The same things were measured in two ways. Each way mixes the same 9 hidden numbers, adds some noise and spreads widely along 6 directions of its own, which tell nothing about the thing.
Some things both ways: the first way, then the second way.
[-22  -1  -7  -2 -10   1  16 -13   6   4  -9  -3  12 -22   8   6   3 -13
  -4]
[ -9   7 -20  14  -5   2  -1 -10   0 -11  -3  -9  -7   6   4 -15   0   7
  -4   3  -3  -2 -14   6  11  -3   3]

[-16 -11   1 -13  -1  -3   3   4   7   0  12  11   8   6  -7   4  -3   2
 -16]
[  4   0  -6   8 -11   6  -1   1   8  -9  -2  -4   4  -2   1  -3   6   3
  15  10   3  -4  -6   5   2  -9  -5]

[ -2  -5  -9  -1  -8   5   1   4   5   0   1  -1   0  -8  -4   4  -2  -5
 -14]
[ 11  12  -1  -5   0  -6  15   9   3  -3   2   7   3   9  -9  -3 -19 -11
  -2 -10   2  -6   2 -14  -1   9  -7]

[-15   8  -5 -13  -6  15  21 -13  10  11  22   9  -4  -7  12 -10   1   4
 -10]
[ 11   5  11   1   2   3   4  -6  -8   9 -15  -1   2  11 -11  -7  -1   3
  26  -8   4   3   2   2 -10   8  -4]

[ -5 -12  -6  10  -4   5 -15  -1   6   2   0   4   8  15   7  -6  -8  -5
  11]
[ -6  -3 -17  13 -16  17   9  -6  12  -5  11  -6  -3   1   3  -7  10   0
   3   6   2  -6  -7  -1   4 -14  -9]

[ 3 -2 -9  7  5  9 -7 -1 -1 12  4 -8 -7  0  0 -5 -3  0  5]
[ 14   8  -7   3   1   6   2   7   3   0   5   8  12   4  -3  -3 -12  -3
  -6  -1   1   8   2  -7  -5   0   2]

[ -4  -4   0   0  -6   1   4   0   6   0 -13   4   3  -2  13   5  -1  -4
  -2]
[ 17   0   4   0  10  13 -21   4  -2   2  -4   3  19  -6   6   2   8   0
   0   8  -6  17   5   2 -12 -20  13]

[  3  -4  10  -2   7 -10  -8   5  -3  -3   8   4   2  15  -2  -3  -1   6
   7]
[-5 -4  0  6 -2  7 -3 -8 -2  1 -2  0  4 -3  3  2 13 13 10  1  0  0  3  6
 -1 -2 -3]

[ -7   4  -5  -6  -9  15   7  -4  16  -4  -6  -3  -8 -10  13   5   2  -5
   6]
[ -8  -7   9  -3   4 -10   5  14  -4   3  12  -3  -9  -6 -12   3   6  -4
  -7  -4   1  -4  13 -10  -2   7  -6]

[  3  -2   1 -11  -3  -4   9   5   3  -6   7  24   6  19  10  -4   4  16
  -6]
[  3  -6  12  -8   6 -14   4   8   1   0   3   3  -2   2 -21  10   2 -11
   5   3  -5   1  10  -3  -5  -7  -7]

[ -2   2 -13 -11   4  -1 -15  -1  -4  -4  -4   4  21  10   3  -1   9   3
  14]
[ -1  -3  11   4  12 -11 -15   7 -14   4   0  -4   1  -7  -3   0   8   3
 -11 -10  -5  -6   4   6   5   9   8]

[ -9 -19  -5   6  -2   0 -16   4   6  -3   0  -3   3  11  -2   7  -6  -2
   2]
[  9  -4   1   2  -4  10  -1  10   4   7   2  -6   2  15  -7  -7   2 -14
   9   1   1   5   5 -11 -10  -8  -4]

[-10  -2 -12  -6  -6   0   6  -2  -2   1  -5  -1  -1  -5   3  10  -1  -9
  -5]
[ 13   8 -10   7   0   8 -18   6  -2  -6   6   6  22  -4   2  -5 -13  11
 -10   5   3  19   2   3  -8   3   8]

[ 10   1   6   0  -1 -15 -13   3 -14   3   6  -6  11   2   6  -2   3   4
  -4]
[ 10  -4   4   5   9   2  -5   6  -9  -8   6  -1  -1  -1   1   2  -1  -1
 -17   7   1  15   7  10  -3  -3   3]

[  3   1 -10  10   4  10  -8  -2  -2  16   5 -12  -9 -17 -10  -5  -3  -7
  -5]
[11 12 10 -3 10 -1  1  1 -8  1 -9  1  6 -9  5 -4 -4  0  6 -3  1 -4  0  0
 -4  4  3]

[-10 -12  -9  -1  -8 -11 -10   0  -3 -14   2   8   8  10  -4   2   2  -2
  10]
[ -2  -9  13   3  14   3 -12   1 -10  10   0  -8   1  -7  -2   2  22   2
  -3   0  -5   4   7   3  -4  -8   9]

[  4   2  -8  -3  16  -2 -10   3 -11  10   6 -10  -3   0 -15   1   2   2
   2]
[  1   0   1   0   1   1  13   8   1   0   3  -2 -10   5  -4  -4   1  -6
   3  -3   1  -5   2 -10   0   1  -8]

[  1   4  14   2   5 -18  -3  -3 -12  -6   3   6  -3  -7  -1  -2   8   3
   8]
[ -2  -2   2  14 -10   9 -14   5  -4   0   4 -19   7  -5  -6 -13   2  -4
   9  16  10   7   0   5  -7  -4  -4]

[-11  -2 -13  -6  -2  14   9  -4  15  -1   4   6   4   4  -5  -1  -2  -1
   3]
[-10  -9  16   4   1 -15  10  13   1   4   8 -16 -10 -11  -7   1  11  -7
   5   7   1 -21   3  -3   7   4  -8]

[ -2 -15  -1  10 -12  -5  -5   0  -1   5 -12  -3  23  18  15   4  -9  -9
   5]
[ -3  -6  -2  14   1   3 -12  -7  -8  -8   0 -13   0   1   8  -4   8   7
  -5  18   0  11  -3  18   1  -9   4]

[  1  -3   4   2  -8  13   5   0  16   2  10   4 -18   4  14 -10  -5   4
   4]
[  0   1  -8  -3  -4   2  21   2  13   0  13  14   1   4 -17   4  -5   1
   0  -7   1  -2   6 -15  -2   2 -11]

[-12   5   8   2   1   8  17 -11  13  -1  13  -1 -17 -19  -3  -5   1   2
   0]
[-10   5  -1   4  -3  -2  -4  -8  -3   5  -7  -5   5  -2  -2  -8   3   8
  14  -3   2  -9  -1   0   0   8  -3]

[ 11   6   5   6  14   2  -1  -2  -6  12  -1   6  -3  15   8 -10  -6   5
  11]
[-17   2  -6   3  -7   0   1 -16  -3  -7  -6  -3   0   2  -5  -6   4  11
  10   4   3  -2   0   5   1   2  -9]

[  5  -6 -12   0  -2  -1  -5   2  -8  10 -12   3  23  22  12   2  -5  -2
   1]
[  9  -8   7   8   3  10 -15   4  -4  -4   0 -11   6  -4  10   2  14  -3
   0  23  -2  14   2  15  -5 -23   5]

[  8   8  16   5  15  -5   4   0   2   0 -13   0  -8  -5   4   2   2   7
   2]
[-13  -4  13 -15  10  -2  -7  -4 -10   3 -13  -6  -6   4  -1   2  17  -7
  12  -2  -7  -1   9 -10  -5 -13  -2]

[ -1  14   5  -4   0   9  13  -8  13   3   8  -7  -5 -21   8  -8   4   5
 -12]
[ -5  -2   8   1  -1  -2   9  -2  -4   0  -5 -10  -8   6  -2  -4   7  -8
   7   0  -1 -11   2  -1   3   0  -7]

Other things, the second way, with their names:
(252): [-12  -8   0  13  -9   3  -5  -4  -2  -5   9 -14   4 -10   4  -2   8   8
   1  19   8   0   1  15   1   0  -5]
(215): [  1   9   9  -3   6 -19   3   0 -10  -3 -12   1   0   7 -17  -5 -15  -2
   6  -8   1  -6   2  -1   3  19  -2]
(567): [ -8 -13  22  -5   6 -16   6  -1 -10   7  -2  -2 -10   1 -16  10  14   0
  13  -5  -3  -6  15   7  -3   7 -11]
(647): [ -5   3  -4  -6   3  -5   1   2  -2  -4   3   8   0   5  -9   0  -4   2
  -7  -9  -2   1   8 -10  -1   6  -3]
(137): [-15  -2   4   6  -5 -11 -24   2 -13  -8   3  -9  15 -11   2  -2  -5   9
  -5  11   5   0   8  10   1  16  -3]
(335): [  1  -6  15  -4  10  -2  -4   7 -10   3  -1  -9  -6  -4   1   1  12  -4
   3   4  -2   4   8   1  -6  -8  -1]
(221): [ -4  10 -13  -4  -6   2   5  -8   6   0  -3   9   4   9   3  -3  -2  -2
   4 -16  -6 -15  -2 -12   3   0  -3]
(324): [  6   6  -4  -7   9  -4   5  10   4  -4   2  10   2   2   1   3  -6   3
  -7  -2  -4   3   3 -13  -3   0   1]
(138): [  1   0   6  -3   7   6   2   6  -1  -2   1   1  -3 -10   3   3  15   1
   0   0  -3  -4   4  -4  -1 -11   1]
(527): [ -9   1 -13  -2  -2   9   7 -25   6  -2 -12   2  -9  16   1  -1  19  -4
  13  -9 -12 -12  -8  -3   8 -23  -3]
(54): [ -3   6  13 -12  19 -15  -4 -16 -18  12 -26   0  -5  15  -5  -3   4   5
  18 -15 -10   0   4   1  -5   4   7]
(656): [-14  -2  -1   5  -9  -4   3  -3   2  -5   5  -7   5   5 -13  -3  -5  -4
   4  12   5  -1   4  -1  -1   3 -12]
(472): [  7  -1   5   2   8  15 -12   4  -5   4   3  -5  12  -9   1  -2   9  -1
  -2  12   2  15   6  -2 -11 -17   6]
(376): [-20  -3 -10  -2  -4  -5   9  -2   4 -12  17   1  -7 -10   7   7   7   7
 -13   5  -1  -8   5  -1   4  -5 -10]
(396): [-11  13   3  -9  18 -14   3  -7 -12  -2  -7   2  -3  -5  -1  -3  -6   6
 -11  -6  -4  -4   3  -8   3   7   6]
(506): [ -7  -3  15  -3   0   3  -1   3  -9   0  -5 -16 -10 -13  -1  -5  17   0
  23  11   8   0   5   3  -7 -11  -9]
(255): [ 13   8 -12  10   1  20 -10 -10   5  -7  -6   5  19  -2   5  -5   3   9
   2  11  -2  10  -9   7  -2 -17  10]
(618): [-10   3  -7  -1  -8 -11   1  -2  -1  -7  -1   1  -3  11   3  -1  -8   1
   2  -7  -3 -11   0  -1   5  11  -8]
(368): [-11   1  -7   8  -7   7  14  -5   4  -6   0  -7 -10   6  -2  -9   4   2
   5   1   4  -9  -5  -3   6   1  -9]
(646): [  0  -2   8  -2   1  -5   2   8  -2   7   4  -5   1   2 -11  -1  -1  -7
   7  -1   3  -1   8  -8  -7   3  -5]
(38): [  1  11 -16   4  -2   2 -10  -7   4 -13   1   4  12  -9  19  -4  -3   8
  -8   9  -4  -2  -8   7   4 -12   6]
(399): [ -9  -6  12   1  14  -7  -4  -7 -11   0  -7  -3  -7  -7  -8   3  19  11
   2  -2  -6  -2   4   6   4  -2   4]
(474): [  5   8  -4  -1  -8  17   4 -24  -2  10 -26   0   2  28  -8 -13   3   0
  39 -12   0   0  -3  -3  -8  -3  -5]
(243): [ 13   0  14  -3   7   4 -12  14  -4   5  -4  -7   7 -12   0  -1   7   2
  19  14   6  13   7   0 -16 -12   2]
(614): [-10  -7  -7  21 -20   8   6  -8   6  -4   0 -18  -5   6   2 -10  10   3
  17  12   6 -10 -10  13   8  -3 -12]
(60): [ -6   3   1  -1   3   6   4 -13  -6  -1  -4   2   3   1   2  -1   5   6
   3  -3   1  -3   4   0   0   1  -3]
(439): [  1  -5   5  12  -8   7 -16  12   1  -3   6 -16  17  -8   9  -3   2   0
   3  25   7   3   4   7  -5  -3  -1]
(593): [  7  -5  -5  10  -8  13 -10   6  10   1  12   3  21  -9   1   3   6   6
   0   8   3   5   4   1  -6  -7  -1]
(91): [  8   7  -3   4  -3   8  -6  -9   0  -1 -11   0  15   4   6  -6  -2   2
  12   2   0  -2  -4   4  -3  -6   3]
(552): [-28   2   4 -11   8 -28  14  -8  -9 -12   3   2 -19 -12  -8   7   2  10
  -6  -3  -3 -15   7   0   9  11 -10]
(538): [ 10   7 -12   2  -1  -1   1   4   4 -16  12  13   8  -6  10   4 -13   7
 -18   5  -1   7   0   5  -1  -1  -1]
(10): [  5  -8  11   3   8   7   3   6   0  -4   2 -10  -5  -6   2   3  17  -4
   1  16  -2   5   3   5  -2 -20   0]
(369): [ 5 -3  2 10  0  9  3  5 -6 -1  4 -5  3 10 -5 -5 -7 -1 -8  6  6 12  5  2
 -4  9 -3]
(583): [ 10   7  -4  -1   5  12  13  -3   5   4  -3   6  -3   5  -8  -4   5  -5
   5 -12  -2  -1  -1 -11  -2 -10   1]
(434): [ 10   7 -13   5  -6  17   1   2  11   6   5   5  12   7   5  -7   1  -4
   1  -8  -2  -4  -3 -13  -3  -7   2]
(208): [ 7  3  5  1  5  0 -7 -3 -6  6 -4  1  9  4 -4 -1 -3  0  4 -5  0  5  6  2
 -7  5  3]
(566): [ -2  -3   2  12 -12  23 -11  -7  -4   1 -10 -17  11   7  -6 -15   8   0
  21  16  11  11  -1   5  -8  -9  -5]
(428): [  8   6 -11   0   1   3   6   0   4   5   3  17   4   5  -8  -2  -7  13
   5 -16   0   6   3  -6  -7   9  -2]
(132): [  7   1  -6   8  -8  19  -5  -2  11  -5  -2 -12  10   0   1  -7   8 -10
  13  26   3   7  -6   1  -6 -31  -1]
(661): [  0  -1  -9   9 -11  15  -4 -14   4  -8  -3   3   9  -2  10   2  10  12
  14   7   1   0  -3  13   1 -11  -5]
(219): [  0  -1   9   1   0   1   7   5  -3   6  -5  -7  -6   4 -11  -7   6  -6
  14  -6   1  -8   2  -9   0   2  -5]
(314): [ -6   4 -15   4 -23  15  -3  -6   9  -9  -4  -4  12  11  -3  -9  -4   1
  24   9   8   0  -1  -5  -5  -3 -15]
(670): [ -6   4  -2   2   2  -3  -6 -15  -5  -9  -8   8  11  -1   3   3   1  16
   0   0  -4  -1   1   9   4   6   1]
(269): [-17 -10   9  -1   5  -8  -6 -10 -10  -3  -2 -14  -7  -3  -4   2  12  10
  10  19   3  11   9  14  -7  -7  -6]
(318): [-23  -4  -8   2  -3   0   8 -16   5  -2   2  -5  -5   3   3   0  11   6
   3   5  -3  -8   0  -2   3  -7  -7]
(576): [  2   1  -2   2   6   9   1   7  -1   2   1  -6  -1   8  -4  -7   1  -4
  -4   3  -1   9   1 -12  -5  -5   2]
(397): [-11   0  -5   6 -11   3   6  -2   5  -6  -7 -12  -3  11 -18 -13   2  -5
  16   9   4  -4  -3  -7   3  -5 -11]
(223): [ 25  10  -8   6  12  18   4   0   5   1   5   9   9  -1  11  -2  -1  -2
 -13   0  -6  11  -5  -1  -5 -16  12]
(205): [ -9   8  -9  -5   3 -11   8  -9   3 -12   5  16  -1 -20  -3   6   1  22
  -2  -8  -3 -11   0   2   6   3  -3]
(444): [ -7  -8   5   0   8 -10  -8  21   1 -13  22  -3   2 -28   9  13  13  -7
 -35  11  -7 -12   7  -3  11 -12   4]
(515): [ -7  -6  -4  10  -3  -2   3 -16   1   4   2  -3  -4   0  -1   0  13   7
   9  -3  -4  -9  -4  12   4  -1  -3]
(338): [ -8 -12  10  11  -1 -12  -4  -1  -6  -7   6 -11  -1  -1  -9   4   5  -3
  -7  16  -1  -2   4  15   5   1  -5]
(448): [  5   3   0 -10  10  12 -10 -12  -4  -6 -11  11  11  -2  12   9  13   5
   0   1  -9   7   5   1  -4 -19   7]
(387): [  0   1   7   1   0  -7   4  -6  -7   1 -11  -3  -8   9 -14  -5   3  -1
  16  -9  -1  -7   0   2   2   6  -6]
(461): [ 25   0   1   6   4  33  -8   5   4   5   6   5  22 -11  28   7  14   3
  -3  10   0  10   4   3 -12 -20   9]
(588): [ -3  -2   7  -7   6  15  10  -5   1   0  -1  -2  -2  -4   7   4  17  -8
   3   7  -2  -3   6  -9  -4 -23  -4]
(17): [ -3   3  -3  -2  10  -2  13   7   2   1  10   6  -4   0   6   3   0   0
 -20 -10  -6  -8   4 -12   4   4   1]
(280): [  4  11  -5  -2   4   5  -3  10  -5   2   5   0   6  -1  11  -9 -11  -1
 -10  -4   3   4   3 -13  -7   6   4]
(308): [ 12   6   2   2   9   5  -5  12  -6  -7   1   5   6 -11  13   1   1  10
 -13  -2  -2   3   1   1   2   5   8]
(498): [  5  -1   4  -2   6   4  -2 -14 -13  -2  -7   1  -5   5  15   4   8   5
   5   0  -4   8   3  15  -5  -9   0]
(258): [  0 -11   4   0   0  11   9   2   5   5  11  -2  -7  -3  13   9  19  -1
   4   5  -2  -2   7   0  -5 -16  -6]

Some of these things the first way, each followed by its name:
[ 19  18 -18  -5  11   8  -6  -2 -17  14  -4 -10   5   8  -2  -3   0   0
   7] => (461)
[ -1   3  -3  -2   8 -20  15  -2 -15  -3   8  12  -9 -13 -19   1   4   5
 -16] => (132)
[-11  -5  -8  -8  -9  -4   3  -3   1  -6   5   2   2  -7  -5   7   3  -2
 -13] => (335)
[ 10  -5   4   6  11   2 -12   8   4   7  -4   0   2  14   6  -3  -8   5
  -7] => (448)
[-10 -28   0  15 -11  -4  -4   4   7  -1  -5  -4   9  10  -6  12 -11  -7
  -2] => (54)
[  7   3  13   5   1 -17   2   2  -5 -12  10   7 -10 -11  -9  -6   0   1
 -16] => (588)
[-12  -6 -13  -5  -9  -6  -6  -2  -2  -7   7  23  12   5   1  -5   1  -4
  -2] => (583)
[ -1 -12  12  16  -8   4 -10   3  19  -6  -2 -14   1   0   6  -4  -9  -9
   4] => (17)
[10  3  2  7 -2  4 -4  0  2  4 -9  4  6 11 17 -8 -7 -5  5] => (60)
[ -8  -9 -17  13  -1  -1   0  -3  -1   1  -5   5   0  -1 -12   3 -11 -10
  -5] => (396)
[-14 -23 -10   4 -22   3  -4   0  11  -9  12   2   7  10   0   1  -2  -2
   7] => (515)
[ 11  -7   3   8  -1  -4 -11   8  -4  -2 -10 -10  -9  -2  -8   9   1  -3
  11] => (646)
[  5  -5  11   0   3 -19  -3   6 -12  -2  -4   7   8   7  -3   6   2   1
   0] => (474)
[  3  -1   4  -1  -4   4   6   4   9  -1 -20  -3  13  11  11   8  -7  -9
   2] => (439)
[ 11  -1  -4   5   2  -8  -1   5  -9  -8  -5 -14 -16  -8 -21  13   2  -3
   0] => (376)
[ -8 -14  -1  -2   1   4 -10   1   1   4  13  -1  -6  13  -3   0  -3   3
  10] => (428)
[  0 -17  -5  10  -1  -5   4   1  -7   5   7   1  -8  21  -6   5 -12   3
  -3] => (269)
[ -2   2  -3  -2  -1  -8  13  -3  -3  -4  -8  10  12  -6  -6   5   3  -4
 -10] => (38)
[-14  -5  10  -6   2  -3  10  -1   4   2  12  10  -7  -3  -3   2  -4   2
 -11] => (243)
[-20  -6  -6  -6  -1  10   1  -4  15   1  19  -1 -11 -14  -5  -3  -1  -1
 -12] => (219)
[ -5  11  13  -9   1   1  16  -7   7   1  18  13 -17 -16   2 -10   7   8
  -3] => (205)
[ -1  -1  -5  10   2   1  -5  -6  -1   5   2  11   0  11  12 -11  -7  -1
   8] => (472)
[ 5  1  4  3 -4  0 10  0  2 -1 -4  4 -5 -3  0  2 -1 -1 -1] => (552)
[ -9  -7  -6   5  -6   7  -2  -1   7   7  -4 -15  -4 -14  -4   5  -7 -17
  -4] => (368)
[-5 -1  6 -4 -4  7  0 -2 11  7  4  5  7  1 16 -5  2  3  2] => (387)
[  3   1  -3  -1   0  -9  -6   1  -4 -10 -12   5  11   6  -3   3   6  -4
  14] => (434)
[  1  -6   0  -4  -9 -18   0   0 -15  -8  15   3  14   4  -6   4   4   7
 -17] => (498)
[-13  -8  -3  -1   1   0   0  -1  15 -14  10   7  -5  -2 -11   0  -1   4
  -9] => (221)
[-11  -9 -12   7   4   4  -6  -4   3   9  -4  -1   3   9   3   0 -12  -9
   2] => (576)
[ 12   3  20  -3   5 -20   1   7  -6  -6   5  -1  -1  -1  -4   1   4   6
  -6] => (670)
